All groups share one centre, and each spreads out both ways along 7 directions, with some noise.
Known rows, each followed by its group:
[ 36   6 -22  35 -54  19  51 -28  -5  10  11   8  54   8 -23  15  16  44
 -36   6  37] => k_535
[-14  32 -23 -19  10 -32 -12  24 -14  16   5  20  49 -14   5  19  25 -32
 -10   6  -4] => k_131
[ 48 -53  -8  42 -60  24  69 -16   6  -2  31  -7  26   3 -13  14   0  30
 -18   0  73] => k_74
[-11 -28   7 -61  75 -18 -34  17   6  -3  14 -49  -9   6   0 -25  -2 -74
  13   2  -6] => k_444
[  4  16 -40  26 -11  28  32 -17  11  26  24 -37  34  -3 -36  -7  32 -28
 -43   8  21] => k_444
[-22  -9 -10   6   9  15  -6   8  -6  -5   6   7   3  -2  -8  26  -6  19
 -16  11   6] => k_535
[-24 -14 -25   5 -24  11  26  38  47  42 -16  37  48  -6 -43  -1  77 -37
 -34  45  77] => k_350
[  7 -23 -20   8  -6  10  24  -9 -13   4  32   5  37   6  11  14  20  14
   1   5  34] => k_74
[-12 -30 -29 -15  16  21   0  -9  13  21  14  -5  38  16  -7  -5  46  -5
  -2  25  35] => k_535
[-22  47 -37   9  -8   5  27   8 -17  20  23   1  46  -7 -18   4  32  -9
 -34  14  16] => k_350
[ 14 -14 -20   7  -1  23   9 -17  -8  -8  26 -23  13  13 -16   1   6  10
 -15  12   8] => k_444
[ -3  -9  -7 -18 -15   2 -12  15  19  11 -21  -8  18  -2 -23   6 -11 -22
 -22  19   9] => k_131
[-37  24  26  -2   1  21 -15   4   8   0 -28 -12 -37  -6 -13   9 -58  25
 -13 -16 -33] => k_444
[ 18  24 -25  13 -19   8  12 -15 -18  -7  13   5  25  14 -25  -6  24  23
 -27  24   6] => k_444
[-27   1 -22 -22  47  32 -28 -29  -7   9  17 -33   6  21   6 -18  12   7
  10   8 -27] => k_350
[-22  27 -47  26   1  23  15 -15  -5  32  23 -17  48 -17   0  30  12  -4
 -29  -7  -4] => k_444
[ 45 -40  -5  16 -38 -34  57  13 -26  -6  41  30  55 -14  31  41  11   9
   7  -8  75] => k_74
[-59 -23  13 -31  24  27 -18  27  61  42 -38 -21 -19  -7 -20 -23   1 -47
  -6   8  22] => k_444
[  2  24   9 -31  21 -40  26  26   3  23  -4  31  32   7  -7 -45  82 -38
   1   9  50] => k_815
[ 21 -76  -9  -1  24 -24 -30 -10  32  19  -7  22  24 -16  55  36  38 -40
  47 -19   8] => k_131
[ -8 -20  -5  -1 -11  10  10  -3   4  11   3   9  17   2   7  11   2  20
   3   7  26] => k_74
[-12  20 -14   6   6   4   2  -3   2  13  -8  27  29   1 -16   4  45  10
 -20  10   9] => k_815
[-26  -1 -16  -3   0   2   9  16 -16   5  23   8  25  -6   8  27  -6  10
  -4   6  20] => k_131
[ 27 -15  -4  41 -41  19  51 -22 -19 -11  28   3  17   0   2  24 -16  58
 -15 -12  32] => k_74
[-17   7  -1  -6   3   1 -12  11   7   5 -18  17  10  -5 -10  18   2   4
 -13   8  -2] => k_350
[-17   6   8 -27  64 -26 -37  32  20  -1 -35  32   5  -4 -36  -8  66 -47
 -25  21 -14] => k_350
[ -2  33 -17   7   2  -6   5  -3 -24  -3  11   6  31  -5  -8  20   4  12
 -24   3 -10] => k_535
[-40  -8 -15 -48  27 -10 -52  39  28  21 -27 -13  16 -13 -15   8  -9 -65
 -12  22 -11] => k_74
[-35 -57 -16 -21  41  50 -15 -25   8   5  26 -31  -8  26  16  -8   1  20
  28  11  17] => k_131
[-40  37 -25  39 -16  26  16 -14 -12  22   4  39  22  -8  16  23  25  54
  -4  -2   2] => k_131
[ -1 -46  -5 -28  28  -2 -13   5  -2  -4  21 -23  11   4  14  12 -11 -20
  12   2  16] => k_815
[  9 -22 -14  -5  -7  12   9 -20   0   8  11  -6  33  12   4  10   3  22
  -3   5  25] => k_535
[  9  20 -28  -5 -20  -9  15  -5  -3  26   3  22  69   3  -2   8  43   5
 -19  13  26] => k_535
[-26 -56 -42  36 -48  46  12  35  28  13   3   2  26 -26 -37  67 -23  -9
 -47  38  51] => k_74
[ -1  52 -34   9  15  14   2 -33 -27   4  24 -17  30   9 -14  -8  25  15
 -23   1 -29] => k_535
[-25   6   2  -5 -64  15  18  28  20  22 -18  -1   9 -12  -5   4 -48   6
  -5  11  37] => k_815
[-17  13 -18 -12  11   8  -1  -7   0  20   3   5  28   9   1 -11  32  -1
  -1  10   8] => k_74
[ -6  10 -45   8  31   0 -27  -7 -18   3  14   6  48  -6  -7  39  36 -13
 -27  16 -26] => k_815
[-34 -37 -36 -42  46  18 -48  -4  -2  12  26 -38  21   9  17  12 -10 -31
  18  18 -12] => k_815
[-40 -13 -26   5  42  12 -11  31 -13 -10  17  25   9  -6 -20  30  37  -5
 -25  30  16] => k_535
[-55  26 -40  -6 -24  42  44  25 -22  13  41 -11  39  13 -36  -4   4  24
 -44  45  63] => k_131
[ 24   2  -9 -23  15 -26  -5  -8 -30  -9  25 -26  29  -4  23  22 -28 -19
   3 -18 -15] => k_535
[-21   9  -2 -10   3  -6 -19   9  -1   8 -17  15  12  -7   2  19 -12   7
  -4   6 -12] => k_350
[-17  38 -44  28 -20  38  13  -2  21  28   9 -46   1  -8 -47 -27  19 -49
 -40  19  -7] => k_535
[-10   5 -13  -3   9  35  -8 -21  11  10  -1 -32   0  16 -23 -19  -1   6
 -18   8 -12] => k_74
[-31  -8 -18 -14  14  31 -13  -9   9  16   2 -12   9  13  -9  -9  10   6
  -4  20   5] => k_131
[-42  54 -15  17 -64   2   5  28  11  31 -35  44  32 -22 -19  28 -12  22
 -32  19   9] => k_815
[-34  54 -19 -13 -17  -6 -10  25   5  26 -26  25  37  -7 -26   0  18  -9
 -31  27   1] => k_131
[ -8   1 -22 -19   5 -14 -18   9  -2  15   3   2  36  -4   7  11  10 -26
   2  10   2] => k_350
[-10  -4 -37 -17  52  -1 -18  -7   1  16  16  10  49  10  -9  -2  82 -32
  -9  23   7] => k_815
[-55 -43  -5  -7  -3  61  -1  -2  64  45 -25 -19  -6   3 -23 -16   8  -4
  -6  17  39] => k_444
[-44  71 -24 -14   2  -2  -4  11   6  41 -17  31  39   2 -16 -27  57  -8
 -16  23   0] => k_815
[  4 -22 -13   6 -15  13  11   3   7   5   8 -13  19  -5  -7  20  -9  -3
 -14   6  25] => k_444
[-26  17  -2  -5  -7  -4 -18  12   2   7 -23  23  13  -8   0  21  -9  12
  -9   6  -9] => k_350
[-30  25 -22  -7  -8  19 -29  -7  36  38 -44  33  27  10 -27 -18  56   0
 -10  34  -8] => k_350
[ 25  51  11 -37  14 -23   9 -31   1  25 -12  -4  23  27  -2 -75  56  -9
  14  -8  -6] => k_74
[  8  46 -13  16  -3   6  27   2   5  14   5 -34   8 -12 -43 -16  12 -40
 -53  -4  -3] => k_444
[ 18  -8 -15  22  -1  24  22 -15   1  -3  12 -18  11   2 -35   2  15   0
 -35   8  10] => k_350
[ 29   7 -14   7   1 -11  -9 -12   3   2  -3 -11  24 -10  -9   7  11 -28
 -17  -6 -20] => k_131
[-36  10  -4 -29  43   3 -33  -3  -6   8  -4   4   3   9  13  -6  14   8
  13   3 -20] => k_815

New rows, each followed by its group:
[  7  36   1 -24  31 -31  -9  17 -19 -11   8 -29   3 -11 -14  -8  -9 -48
 -21  -7 -24] => k_444
[-38   9 -50 -16  45  42   2 -21 -19  18  50 -35  30  25  -8 -26  48   0
  -5  23  11] => k_131
[ -4  14 -35 -14  19   1  -7  -9 -18  12  28 -22  38   4   4   0  20 -24
  -6   8  -6] => k_350
[ 28  41 -47  22 -56 -21  31   6  -2  27  10  13  76 -18 -22  14  34 -34
 -39  18  22] => k_350
[-31  40  -9 -29  80 -28 -46  -1 -31  -1  -5  35  22   3  17  11  48   4
   4  -3 -49] => k_815
[ -4  27 -15 -18  27 -36 -17  20 -37  -8  19  -7  31 -19  22  38 -21 -27
  -5 -15 -26] => k_444
[ -8  17 -23  -2  -9   2  12   3   2  16   8  -9  26  -1 -12  -5  12 -15
 -18  10  12] => k_815
[-28  14 -16 -45  37 -31 -15  27  12  32  -6  37  49   1   4 -22  81 -48
   9  24  30] => k_815
[ -9  36 -20  -5  11   4   3 -15 -13  13   9   0  23  10  -1 -13  29   6
 -10   4  -9] => k_74
[-20  19 -14   7 -16   2  -1  23   6  11  -5  -3   5 -19 -17  15 -16 -25
 -24   8  -4] => k_535
[  3 -56  13 -10 -11  -1  15   3  -3  -1  14  19  13   2  36  25 -15  34
  28  -4  45] => k_74
[ -6  21 -14   2 -33  -9  -7   6  -6  11 -10  17  31 -14   8  29 -23  11
  -8   3  -8] => k_350
[-40  50 -17   1 -22   4  -1  20   5  25 -23  32  32  -6 -19   9  15  11
 -25  22   2] => k_131
[-29   2 -17   5 -16   6  -1  16   2  15  -3  31  27 -11  -2  32   1  15
 -10  13  16] => k_74
[ 40  -4   7   9 -30 -13  30  -3  -6  -8   9 -11  16  -6  -7  11 -22   0
 -18 -12  19] => k_74
[-26  64 -49 -29  25 -24 -31   9  20  51 -20  22  68  -2 -24 -32 103 -75
 -21  36 -12] => k_131
[ 33  -6 -14 -22   2   1   7  -3  34  20  -3 -53  25   8 -41 -39  24 -71
 -27  17  17] => k_74
[-32 -19 -24 -38  16   2 -16  24  35  36 -10  10  34  11 -13 -24  59 -49
   2  39  38] => k_444
[-13  17 -19   4  10 -16   9  -2 -47  -8  34  28  33  -3  39  36   5  37
  13 -10   1] => k_74
[ 19  -1 -37  13 -25  -7  11  -3 -30  -6  28  20  54  -1   2  34  17  17
 -14  18  20] => k_444
[ -7  25 -23   5 -16  14   5  -5   5  21   2 -15  23  -4 -13  -4   3 -11
 -16   7  -1] => k_535
[ 13 -40   9 -39 -25 -27 -10  15  12  17  -7 -12  30 -10  36  24 -51 -23
  24 -13  22] => k_535
[-13 -29  -6 -15  15   5 -15  13  22  10 -13   7  13   3 -17   4  26 -18
 -10  22  21] => k_350
[-22  11 -16 -10  15   3 -14  10 -12   2   2   5  15  -3  -1  18   0  -1
  -7   8  -7] => k_535
[-27  32 -13 -24  21 -11 -22   4 -12  17  -4  12  26   2   8  -5  19  -5
   2   4 -16] => k_74
[ -9  34   7  -1 -18  -9   4   1  -7   8 -19  19  10  -4   3   8 -14  26
  -6  -6  -7] => k_74
[-24   0  -1   0 -16   0  -7  23   6   8 -12  24  13 -14   0  33 -15  12
 -10  10   9] => k_535
[-28 -24 -18 -10  41  22 -16   4  -6  -3  16  -1   5  10  -5  14  20   7
  -5  17   5] => k_535
[-11  13 -39 -14  40  53   8 -33 -28  -9  55 -77   9  34 -35 -34   4   4
 -30  23  -8] => k_131
[  8  22 -25   6  -5 -19   2   8  -7  13   5   8  42 -15  -5  17  20 -26
 -21   3   1] => k_131
[ -3  52  -3 -21 -28 -42 -31  35  23  24 -60  30  39 -23 -34  11   7 -47
 -37  19 -21] => k_131
[-35 -47  14  -6 -20  22 -15  25  27   7 -28   8 -17  -9   2  33 -50  18
   6  10  24] => k_535
[-11  -4 -33  -2 -25   9   1  14   6  19  12 -14  39 -10  -6  25 -13 -26
 -16  18  19] => k_815
[ -4  -8 -26  -9   9  13  -2  -5  -6  10  22 -27  25   5  -4   3   7 -20
  -8  11   9] => k_815
[-13  20 -42 -18 -12  39   2  -3  37  38 -11 -25  40  20 -67 -46  56 -35
 -45  56  26] => k_131
[-80 -35 -18 -48  19  11 -30  40  65  69 -37  23  36 -10   4  -3  44 -52
  14  29  51] => k_444
[ 28  11  -6 -12 -24 -34  10   2 -19   5   9  -2  46 -15  17  28 -29 -10
  -6 -13   5] => k_535
[-36  62 -36   7  25  24 -10 -17 -11  17   8  -5  16   9 -23 -18  39   7
 -26  17 -33] => k_535
[-42 -39 -19 -44  19 -15   0  50 -17   4  40   7  41  -6  27  33  -9 -23
  13  20  58] => k_131
[  8 -19   0 -34  -4  -8  -6  30  -8 -17   7 -36  11  -1 -25  18 -51 -23
 -30  18  14] => k_131
[ 38 -45 -15  -6  -3 -15  10   4 -24 -23  39 -19  26  -4   8  34 -20 -14
  -6   2  24] => k_444
[-31  89 -38  -4  10  20 -15 -31  -8  34  -4 -21  26  12 -15 -37  31  -4
 -17   9 -52] => k_535
[-59  27 -31  27 -42  67   0 -21  31  44 -32  43  27  18 -26  -6  41  74
 -16  37  18] => k_444
[-20 -42 -11 -29  -7   2 -13  20  31  27  -7   7  31  -1   8   7  12 -24
  10  21  43] => k_535
[-32  29 -38   6 -32  54 -11 -39  18  40 -13  -4  24  20  -7 -19  17  43
   2  24 -15] => k_350
[-43 -42 -49   5 -18  25 -17  45  25  21   4   0  37 -25 -24  60  -6 -41
 -34  41  38] => k_74
[ -9  44 -18  -7  25 -17  -6 -10 -45  -3  13  45  57   9  11  29  36  53
 -15   3 -11] => k_535
[-22  22 -16 -22  24  -5  -3  18  17  26  -3 -19  20  -4 -26 -24  34 -58
 -24  12   5] => k_444
[ 16  13  -4  12  -4 -23  13  27   1  -3 -12  21  25 -19 -33  20  27 -27
 -46  11  15] => k_350
[ -1 -21   3   3 -29  12  12  14  23   5 -13   2   2   1 -26  -1  -4  -2
 -18  19  34] => k_444
[-24   7 -13  -4  14  15 -20   0 -11  -1   2 -15   3  -4  -4  19 -23   6
 -13   4 -23] => k_74
[-46  -7 -40 -24  -5  30   4  -8 -23  27  48 -33  40   7  38  12 -30  15
  22   6  24] => k_350
[-14  -9 -22   2   0  10  -3  10   0   7  12  -7  24  -7  -6  26  -3  -8
 -15  14  11] => k_74
[  4  32 -27   8  -7   2   4  -9 -23  -2  18   2  30   6 -14   5  13   9
 -22  13  -9] => k_444
[ 23 -23 -48 -14  29 -16  14  11 -12   6  50 -16  65   2 -11   5  70 -66
 -22  27  43] => k_535
[-33  37 -39   9  32  22  -7  -5 -16   9  19   4  24   7 -28  -5  54   0
 -30  25  -9] => k_535
[-20 -20  17 -50  42   6 -19  24  42  17 -22 -38 -27  15 -39 -59  22 -65
  -5  23  17] => k_444
[-19 -18 -15 -10  -1   2 -13  11   8  11  -1   8  23  -6   3  25   0  -7
  -4  13  16] => k_815
[ 21  64 -45  -1  25 -43   1  -1 -42   5  33  -9  61 -14  -5   8  47 -57
 -32  -4 -30] => k_131
[-23  11  -7 -61  41  -2 -48   6  37  30 -33 -33  10  13 -25 -46  20 -67
  -4  21 -21] => k_74
[-38  19 -40  36 -18  22  -2  19 -26  -2  16  11  28 -23 -12  68 -23  27
 -36  16  -5] => k_74
[-56   9 -25 -33   6  28   3  24 -10  14  20  -9  26  13 -17  -4  -1   8
 -17  37  36] => k_131
[  2 -18 -39  33 -13  49  37 -23  18  28  29 -41  35  -4 -23  10  18  -9
 -34   3  35] => k_444
[ -4  21 -17   1  -8  10  17  -3  -1  15  12 -12  21   3 -14 -16  17  -7
 -17   9  15] => k_815
[-21  58 -23 -22   8  -1 -18  10  -8  12 -10 -11  26   3 -33 -13   6 -16
 -35  23 -25] => k_131
[ 10   5 -43  -8  53 -10   4  -6 -38  -8  52  -5  55  10 -11  10  65 -21
 -23  20  10] => k_535
[ -5   1  -7  14 -27  15   6  -2  -7  -3  -2   6   9  -2  -8  27 -22  33
 -16   4   4] => k_444
[ 16  14 -16 -31  20   2  -5 -15  27  28  -5 -39  22  17 -35 -57  46 -57
 -17  15   0] => k_74
[ -6  17 -26 -22  17   2 -13 -16  -6  21  12 -19  38   7   6 -12  22 -15
   0   4  -8] => k_535
[-49   1 -51   1  -5  26 -16  -9   8  41   1  34  60   4  13  23  46  23
   4  30  19] => k_444
[ 35   3 -12  -6   8 -19  -4  -6 -17 -11  14 -32  17  -6 -12  16 -18 -32
 -24  -8 -21] => k_131
[-71 -32   1 -19 -14 -19 -32  99  40  20 -37  46   0 -41  -6  49 -13 -58
  -6  32  38] => k_535
[-11 -42 -19  -2  -3  17   7  15  17  12  10   1  21   1 -17  13  21 -16
 -12  25  43] => k_535
[  2  29 -17  27 -14  48  25 -48  -1   9   8 -20   5  23 -27 -28  17  47
 -23   3  -4] => k_74
[-35  -7  18  -7  10  33  -6 -14  12   7 -20   9 -25  17  -1 -11  -7  54
  12   3   1] => k_815
[-27 -10 -18   0  13  26  -2 -14 -11   9  16   7  17  10  14   8  11  35
   9   8  10] => k_74
[  1   0 -10  -1   6  -5   2  13   2   2  -1   5  20  -7 -18  14  16 -14
 -24   9   9] => k_350
[  2 -11 -22 -31   8  -5  -9  -2  11  23  12 -30  33   2  11  -7   4 -41
   9   3   9] => k_535
[-25 -21 -18 -26  14  32 -20 -18  25  28   2 -31  11  16   4 -22   4 -13
  13  13   6] => k_535
[-14 -27  -1 -14  20  15 -22  -1 -12 -13  12 -23  -9   0  12  25 -46  13
   7  -5 -19] => k_74
[-11  -2 -15   7  -3   7   7   5 -10  -2   5  18  26   0  -9  26  10  23
 -19  14  12] => k_535
[-18  20 -36   4 -21  11  19   4  20  40  -5  31  52   6 -16 -15  67  -4
 -15  27  43] => k_74
[ 15  17   3 -21   6 -27   5  -5 -17   6   7   9  28   5  19 -10  15   2
  11 -12   3] => k_74
[ 28  24  -2  14 -13 -16 -13  -2  14  -3 -38  24  11  -8 -36  10  21  -5
 -35   9 -28] => k_350
[  3  -8 -14   0 -13 -24   8  35  -3   0   8   8  30 -23  -3  36  -9 -33
 -23  10  24] => k_535
[ 24 -41  -3  -8 -19 -30  -4  35  37  14 -30  32  35 -15 -24  20  36 -51
 -19  25  42] => k_350
[-20  21 -16  -2 -19  50  -2 -42  25  38 -13 -30   8  21  -8 -35  -6  28
   3   7 -12] => k_535
[ 12  36 -35 -24  39 -32   0  -7 -32   9  38 -12  54   6   8 -16  56 -41
  -3   2  -5] => k_74
